The rows are grouped in 3 ways, from coarse to fine. Each group lies inside one group of the grouping before and may be the whole of it. The rows also spread widely along 12 directions, which tell nothing about the answers.
Some rows, each with its group in each grouping after it:
[ 35 -26  -5  -5  -6   4  33  -4  19 -21   6 -33   7 -10  -8   5 -16  -9
   8  13   7   3  -7   3  19   5   1  -3 -16   2]
befo litof zimer
[  7   3   0   9  -5   2  -4   3 -10  15 -13   9  11   0  -2  -4   2  10
  -6  -7   7   7  -6  17  -6  -6  11  -4   9  10]
befo Fepad beki
[ 22  -2  -4   8 -13   0   7   5 -16   6  -4   4  14  -4  -1 -10   2  12
 -21   2 -10   9 -19  13   7  -3   8   1  21  -3]
Lib Rudit bilim
[ 27  11   2  15  -4  -3 -12  11  14   1  12  12   6  10   5  -1   6   1
   5 -23  24  -1  20  -2  -2 -11  22   8   1 -10]
Lib pime lafa
[ 16  -4   5   0  -1  -3   2   8   4   0   6  -7  15  -2   1  -6  -4   7
  -3 -11  -2   4  -1   5   5   2  12   0   7  -5]
befo guza panen
[  8 -18  -9  -6  -4   0   2 -13 -16 -14   2  -8   1  22  12  -1  -3 -18
   2  -2   6 -30  -5 -24  14  12   2  -1  15 -10]
befo neto Mizem
[  1 -11  -6 -21  17  -2  36 -26  -7  -5  10  -5   2  -4  -6   7 -10  -7
 -10 -15  29 -28 -17   9  13   8 -12  -4 -18  13]
befo guza kef
[ 28   8  -4  19 -12   1  -6  14 -11   9   2  13  14  12   4  -4  10  15
 -20 -20   5   4  -1   5   1 -10  24   2  14 -11]
Lib Rudit Mabo
[ 21   0 -12   8  -8   7  14  11 -27 -12  -7   0   8  -2 -12  -4  -1   7
 -25   0 -10   3 -28  14  11   0   6 -13   8  -3]
Lib pime tisab
[  6 -24  -9  -6  -9  -4  11  -9 -17  19  -7 -15  17  12  19  -2  -7   2
   4  17   0 -17  -7 -16  12  10  10 -10  25   8]
Lib Rudit gedot
[  4  -6  -7  11 -19   5   8  -7 -19  -5  -7  -8 -14  25   6  -4   5  18
 -21   6 -28  -3 -14  -1   8   0  -8   7  11  -4]
befo Fepad libe
[ 12   5   1   4 -11 -19 -16  10   6  -8   7  -2 -25  10  -3   3   6  19
  -5  -7 -20   2  -1   0  -4  -9 -10  19  11  21]
befo Fepad sodaz
[ 21  -6   5  -4   1  -8   2   2   8  13  12  -2   7   0   7  -2  -3   7
  -8 -12  13  -7   5  -5   3   4  14  10   8   9]
befo guza mumu
[  4 -18   5 -15  -2  -9   7 -26  13   4   5  -9  10   4  16  -4 -10 -13
  23  11  14 -13   8 -15   9   2  -2   7  15   4]
Lib potat satof
[  0  -9   5   7  -6   9   4   3  -3  14  -4 -15  21  16  16 -12  -2  15
   3   1 -12   6   8  -1   5   6  19  -8   7 -17]
befo guza panen
[  3 -23   3 -23   1 -12  26 -23   3   6  13 -24  -8  -4  -2  10 -15   7
 -11  21 -13 -18  -9 -24   1  12 -17  11   6  25]
Lib pime tisab
[  9  -2  -2   4   2   5  -5  19   3  -9 -12 -17  19  -2  -2  -9  -6  -3
  27   2   2  13   1  17  11   0  15 -25  -2  -5]
befo guza mumu
[  4  -8   2   3  -3  14   0   8 -15  30 -11  -8  20   3   2   0  -3  11
  -9  23 -13   4   0 -15 -15   8  22 -17  18   4]
Lib potat satof
[ 10   2  -4   3  -8   0 -10   6  -9 -13   1  -4 -29   6  -1 -10   5  -3
   4  18 -14  -9  -6   0  10   5 -15   7  14  13]
befo guza kef
[ 25 -11  -3   0  -2  -6  -5  14  13 -13  18 -20 -19   7   3  -2  -3  -5
  14   9  -2 -10  12 -15   9   9   3   5   0   9]
befo neto Mizem
[ 16 -19   3  -7  -7 -11   4  -2   2 -11  -7 -10  45   4   7  -1 -11  -2
   4 -25   6   5 -11  -1  12  -4  20  -7  16 -20]
befo guza kef
[ 12  14  -3   9  -4  -6 -11   4   4 -26  12   6 -17  15  -2  -3   6  -3
   7 -14   0  -7   7  -1   8  -9  -5   7  -2 -11]
Lib pime tisab
[ -6  -9   1 -13  10 -15  12  -2   5  -5   5 -23  10  -2   6  -7 -12   9
  19  -9  -3   0  -5  18  15   2  -2 -13  -6  10]
befo Fepad libe
[  2   3   4   9  -7   5  17  -8   1  23   4  -4 -16   6  -5   7   5  36
 -24  12 -14   8   1   7 -13  -6  -6  12  -8  21]
Lib pime tisab
[  8   1   2   1   2  -9  15  -8  14   8  16  -5   1  11  -1  12   1  23
  -7 -19   5  -1   9   3  -5 -12   3   7 -16   4]
Lib Rudit gedot
[ 14 -21   3  -7   4   4  24  -3   1  11   1 -22  29 -14  14 -21 -16  -2
  13  10  10   3  -3  12  20  16  18 -13   5  -3]
befo litof zimer
[ -9  23   7  13   6  22 -15   0  15 -24  -6   4  -6  16 -20   8   6 -18
  30   4   2   9  23  -1 -18 -15  -6 -13 -25 -27]
Lib potat satof
[ 28   8  15  11  -7 -15 -25  16  20  19  18   7   1 -11  22 -35   1   7
  19   5   8  12  24   5  10   0  20  20  31   4]
Lib pime tisab
[ 34 -24  -3  -1 -12  -1  -1   5   3  35  -1  -9  14  -3  13   4  -8  -6
   4  29  18 -12   9 -29  -2  11  26   1  30  25]
Lib Rudit Mabo
[ 31   5   2   1  -2 -13 -10  23   8  -7  15  -5  -9 -18  -5 -14  -3   1
   6  11  -4   6  -1   6   9   2   5   6  16  17]
Lib pime tisab
[  7   1  17   0  -9   3  -2 -16   1  18   4  11  -4  -5   2 -14   2   8
 -19  11  -8   2   0  -4  -7   5  -7  26  23   3]
befo guza kef
[ 19 -12 -18  -5  -3  -8   4   7  -8 -15 -12  -9  -5  -2 -15  17  -6 -11
   7  -1  17 -13 -18   8   8  -1  -3 -14  -2  33]
befo Fepad beki

New rows. What belongs after each?
[  9 -15  -2   5  -7  17  20  -1 -12  14   0 -18   0  17  -3  16  -2  19
 -29  10 -18  -9  -2 -21 -12  12   9  -4  -9   2]
befo litof zimer
[ -5   6   1  -9   6   1   3 -11 -16  -7  11   5 -11   9  -5  -1   1  -2
 -14   0 -11 -20  -6 -14  -2   7 -12   2   7  -4]
Lib potat satof
[  1  -8 -14 -10   8 -12   4   8 -25   0   0  -7  -2   6  -6  14  -1  13
 -14 -17  -2 -20 -21   0  -1   6   1 -14   4  28]
befo neto Mizem
[ 15 -15  -2  -4  -9 -13  17  -1  -9  20  10 -14   5   1  17 -15  -3  28
 -16   8 -17   2 -12   6  16   4   7   6  23  16]
Lib potat satof
[ -1  11   2   2  11   7  16  -7  -6  -3   4   6   4  -4  -8  -5   2  11
  -8 -23   9   1  -7  28   0  -3  -3  -2 -19  -4]
befo litof zimer
[ 14  -1   4  -6  -3  -6   4  -1   7 -33   4  -7 -11 -15 -20  -6  -3  -6
   1   2 -16  11 -18  16   8  -3 -21   9   3   2]
befo neto Mizem
[ -2  -1  -1  -1   2  -9   4   6 -20   3  -9  -1  26   0   1 -10  -4  17
  -9 -26  -7   7 -20  24   7  -2  11 -15  10  -2]
befo Fepad beki
[-20 -23  -6 -25   9 -12  14  -7 -15 -15  -6 -33  15  11   3   8 -15   2
  14  -1 -17 -17 -20  -7  14  11  -9 -25   2   7]
befo guza kef
[ 16 -25 -10  -8   2   3   7   4 -23  22   0 -11  12   7   9   6  -8  -3
 -15   7  11 -30  -6 -28   0  23  23 -13  18  18]
befo neto Mizem
[ 13   5  -6  -2   1  -8  -3   0 -10   2   2  14   3   2  -9  15   5   4
 -14 -18  11 -12 -11   0  -8  -8   1   0   5  14]
Lib Rudit bilim
[ 11  -5 -10  16 -18   5  15  -2  -3  15  -3 -10 -12  20  13  -6   9  29
  -3  16  -6   8   1  14  10  -9   3   3   2  14]
Lib potat satof
[ 10 -24  -5 -12  -4 -20  10  -7  -1  29   5 -17  10  -1  26  -9  -8  11
  14  17   8 -14   0  -5  17   8   9  -1  26  31]
Lib Rudit gedot
[ -8  12   9  -3  10   7  -5 -12   1   0  -3  10   3  -6 -11   0  -2 -11
  11   4   9  -3   6   1 -12  -2  -8  -4  -1  -1]
Lib pime tisab
[ -3   8  10  10  -4  -1 -27  11   8  -4  -7   1   9   9   2  -9   5   6
  20  -9 -14  17  12   5 -10  -9   7  -1  11 -13]
befo neto Mizem
[ 10  -1   0  -3  -1 -12  -7   7  -2 -12   9  -6 -13  -3   5 -12   0   0
  11   0  -8  -7  -3   6  13   5  -7   5  11  10]
befo litof zimer
[  3  14  10   9   1   1   6 -17  15   8   5  16   6   3  -1  -2   5  12
   1 -21  22   9  12  19  -6 -18   1  12 -12  -5]
Lib pime tisab
[  9   6   7  11  -9  -5 -18   8  17   7  -5   1  -9   6  -6   8   4  11
  11  -1   1  12  14   4 -17 -14   2   9  -1  18]
befo Fepad beki
[ 19  -3  -3   7  -4   4  -5  11  -9 -20   5  -4   1  11  -1  -9   1  -6
  -4  -8 -10  -4  -3  -5   9   5   9  -3   8 -20]
befo neto Mizem
[ 11   8  -1  11  -5   2  -5  18   5   3  14 -13 -20  19  -7  13   7  22
  -8   6 -22   0  14 -14 -13  -4   3   1 -10   6]
Lib Rudit Mabo
[-14  -2  -2 -11   5 -13 -16  -8 -17  -9   1   0 -18   7  10 -15   2 -11
  18   5  -8 -22  -6  -4  11   9 -19   1  24  13]
befo neto Mizem
[  5   7   5   1  13  11   4  -7 -16  -6   8  12  13  -9   9 -40  -3 -19
   4  -8  13  -7  -4  19  21  15   6  -6  13 -29]
befo neto Mizem
[-15   8 -11  -6  13  -2  -3  13 -26   2  -6  -8 -32  -5 -14   0   0   8
   3  16 -14 -14 -17  19  -1   9 -19 -20  -4  44]
befo Fepad beki
[ -6  -8  11 -10   4   4   3 -14   1  -8  -2  -9  11  -4  -3 -10  -9 -11
  10   8 -10   2  -4  -3   1   7  -8  -2   8 -12]
befo neto Mizem
[  2  22   5  10  12  15   6  -6   2 -15  14  11   3   6  -4 -21   3 -13
  11 -11  10  -2  13  15   9  -2   1  -7 -17 -40]
Lib Rudit gedot
[ -4  -7  -5 -11  -3 -30  -2  -5  -8 -12  -1  -6   6   5  12  -8  -3  13
   8 -26  -6  -5 -19  19  20  -6  -8   1  18  13]
befo Fepad libe
[ -4   6   2  -3  12   6  -8  13  -2  -8   1 -10  -4   0  -9  -4  -2  -5
  17   5  -5  -4   5   4   0   8  -1 -16  -6   2]
befo guza panen
[ -3  -1   2  -4  -4  -8  12 -15  -7 -27   7  -7  -6   9   4 -13   1   8
  -4 -12 -22  -3 -15  12  19  -1 -20  10   3 -15]
befo litof zimer
[ 22   8  15  10   3  13  -4   9  26  -6  26  -6 -21   6 -16   6   3   2
  -8   3  -9   2  27 -21 -20   3   3  17 -20 -13]
befo neto Mizem
[  3   2   0  -6   0  -1   7  -8 -18 -10   2   1  -5 -13   4 -34  -4  -9
   4  22 -13  -1 -19  19  25   9 -15  -1  26  -2]
Lib potat satof
[ 15   3   6  10  -2  11   8   2  -6   2   3   1  26   5   0 -11  -3   8
 -16 -12  -4   9   0   0   2   1  22  -4   4 -32]
Lib pime tisab
[-13  -5  -8  -2  -4   5   4 -16 -10 -25 -19  -8 -10  11  -9  11   0 -11
  20   9  -5  -8 -11   6   3  -5 -23 -10  -7   7]
befo litof zimer
[  7   3   6   0  -7  -7 -14   6  -8   1   5   2   7   7   2  -3   2   7
  -8  -2 -23   0  -3 -14  -6  -1   3   4  23  -8]
Lib Rudit bilim
[ 18 -15   3 -17  16   1  27  -2 -18  31   7  -4  23 -37   2 -19 -16   0
 -18   9  18 -12 -19  13   9  27  16  -9  14  25]
befo litof zimer
[ -5  -3   0  -4   4  -2   3   6   0  -7   2 -18  -4   2   4 -12  -3   5
  20   7 -10  -1   0  13  14   5  -5 -11  -1   6]
befo guza panen
[ 30  -2  -7  -2  -3 -13 -18  31   2 -22   5  -8  -5  -1 -13  11  -1  -4
   3  -8  -3  -3  -7  -6   2   0   9  -5   8  15]
befo guza kef
[ 20  -6  -2   2  -4  -1  15  -4  -9   5   8   3   7   0   9 -16   0   9
 -18 -12   8  -5 -10  14  18   5   9   8  11  -4]
befo guza panen
[ 25   7   4  23  -9  25   4   7  -3  15   2   7  -5   2  -1 -13   8   8
 -17  10   3   8  10   6  -5   5  16   8  -2 -11]
befo litof zimer
[  3  -2   7   2  -5   8  11 -31  -1   2  -1  13   7   4  12 -17   1  -9
   2  -5  18  -8   2   8  10   1  -5  16   7 -16]
befo litof zimer
[ -4   6   7 -21  23 -10   7   5 -12   3  24  -9  -5 -22  -1 -26 -10   3
  -2   8 -18 -11 -10   7  12  19  -7  -9  12   9]
Lib potat satof
[ 20  -1   6   9 -14   1  11 -12   9  -4   2   3  21   1   7 -18   0   5
   1  -5   1  17  -3  18  14 -12   5  11  10 -25]
Lib Rudit bilim
[ 20  -4   4   6  -8  19  25 -24   6  -4   3   2  11  -1  -7  -6  -4 -10
 -12  12   8   3  -2   1   4  -1  -3   9  -4 -24]
Lib Rudit bilim
[ -1   4  14   5   6   4   5   4   3  20  14  -9   3  -3  13 -31   0  23
   1   1 -14  13  11  17   4   9   9   3   4  -9]
befo neto Mizem
[  8   9 -10   2   2   7 -21   8 -23 -19   2  14 -25  17 -11   9   8 -20
  -8  -4   6 -33  -4 -22  -4   8  -7  -2   7   3]
befo guza kef
[ 43  -2   2  12 -15  -5 -20  20  14  18  17   5  -7   7   4   8   5   3
  -9   9   5  -7  23 -34 -13   1  25  20  20   8]
Lib Rudit gedot
[ 18   7 -12   1  15  -4  11  10 -18  12   5  15   9  -7  -6  -1   0   7
 -16 -37  40 -15 -13  30   6   0  18 -12 -10  21]
befo Fepad beki
[  4  -4  11  -2  -5  -6  -7  -5   5   9  12  -4 -15   5   4  -5   2  12
  -9   6 -18  -3   6 -13  -8   5  -6  21  16   8]
befo neto Mizem
[ -2   1   1  -2   9   1   0   9 -12  17   1  -7  -3  -4  -1  -4  -4  11
  -4   5  -5  -7  -3   4  -7  11   6 -12   3  20]
befo Fepad libe
[ 13  -1   9  -6 -10 -14 -17  -4   2 -13  12   4 -20   2   3  -4   3  -2
  -6   1 -21 -11  -1 -20  -2   4 -14  28  26   5]
befo litof zimer
[ 30   0   2  -4 -10 -36 -28  26  15 -20   2   3  11 -12  -5   1   2   9
  10 -30  -2  15 -10  17   6 -17   8  11  25  19]
befo guza panen
[  3 -18   0   0 -19  -9   5  -1  -4  -6  -5 -25  -2   8  16 -19  -3  17
   6  19 -35   9 -12   7  24   4  -8   4  25   2]
befo guza panen
[ 26  -1  -5 -20  26 -18  -3  13  11 -10  27  -1  16 -12  -2   5 -12 -25
  21 -27  44 -27   9 -10   8   7  21 -15  -4   9]
Lib potat satof
[ -1  -2   2  -4   0  -3   0  -1 -10   1  -6  -3   9   0  -2  -4  -2  10
  -7  -7  -9   0 -12   8   2   1  -1  -3  11   4]
befo guza mumu
[ -6   6  14 -11  10   1 -13 -12  -7  -6  13   9 -17  -7  -6 -14  -1 -18
  -1   8 -10 -18   2 -17  -7  16 -18  13  17  -4]
befo neto Mizem
[  7 -14 -11  -6   0  -3   0  -6 -17 -11 -14   0  16  -1   5  -8  -5 -19
  16  -4  19 -12 -17  10  18   4   4 -15  17   4]
befo neto Mizem
[-11   3  -6  -9  22  10  24 -16 -14  18  10  -2  -4   3  -3   5  -3   0
  -3   2  21 -28   1   3  -3  10  -4 -16 -21  15]
Lib Rudit bilim
[ 14   5  -6   1   6   1  -6  13 -18  -1   6   5  -6   5 -10   9   0  -3
 -19 -11   4 -21  -5 -12  -8   9   9  -7   2   8]
befo Fepad libe
[-13   5  -1   0   8   3   3 -10  -3   0  -8   3   6  12  -3   6   3   3
  12 -17  17  -6   0  16  -2  -7  -3 -10 -13   3]
befo guza kef
[ -6   1   7   1   1   7   1  -3  -7   9  -6  -4   1  -1  -1 -12   0   6
   2  11  -9   5  -3  10   0   4  -3  -4   7   3]
befo guza kef
[-15   3   9  -3   0   6   9 -17  -5 -14  -9  -7  -2  -4 -10 -15  -5  -3
   5  10 -21   9 -12  20   5   0 -23  -1   0  -9]
befo Fepad beki
[  4  -3  10  -5   8  -9  -2   8   7   9   9 -10  15  -3   1  -2  -5  18
  -1 -17  -6   7   4   3  -7   2  13  -1   1   2]
befo neto Mizem
[ -3  10   5   3  -2 -13 -22  16  10 -23  -4  -6  15   9   0  -8   2   6
  31 -14 -19  20   4  12   3 -18   5 -12   8 -17]
Lib potat satof
[ 25  -8   3   4  -2  -5  -1   4  26  14  14  -8  17  15  14   6  -3   7
  15 -12  24  -1  27 -15  -4  -7  28   2  -4  -3]
Lib potat satof
[ -4   1   2 -20  12 -17   1  -3  -8 -13  12  -7   0 -14  -7  -9  -8  -8
   8   3 -15 -13 -13  -2   9   8 -15  -6  14   5]
Lib Rudit gedot
[ 21   1  -1   0   3  -2  -8   8   7  -1   9   3  -6   0  -1   0   0  -9
   8  -4  23 -12   8  -3   4   3   8   3   1  11]
befo guza kef
[ 10   9  -1  -8  16 -13 -16  25  -4  -3  14   0 -13 -10  -8   2   0   0
   8 -12   4 -16   3   0  -4   9   3  -7   0  26]
befo litof zimer
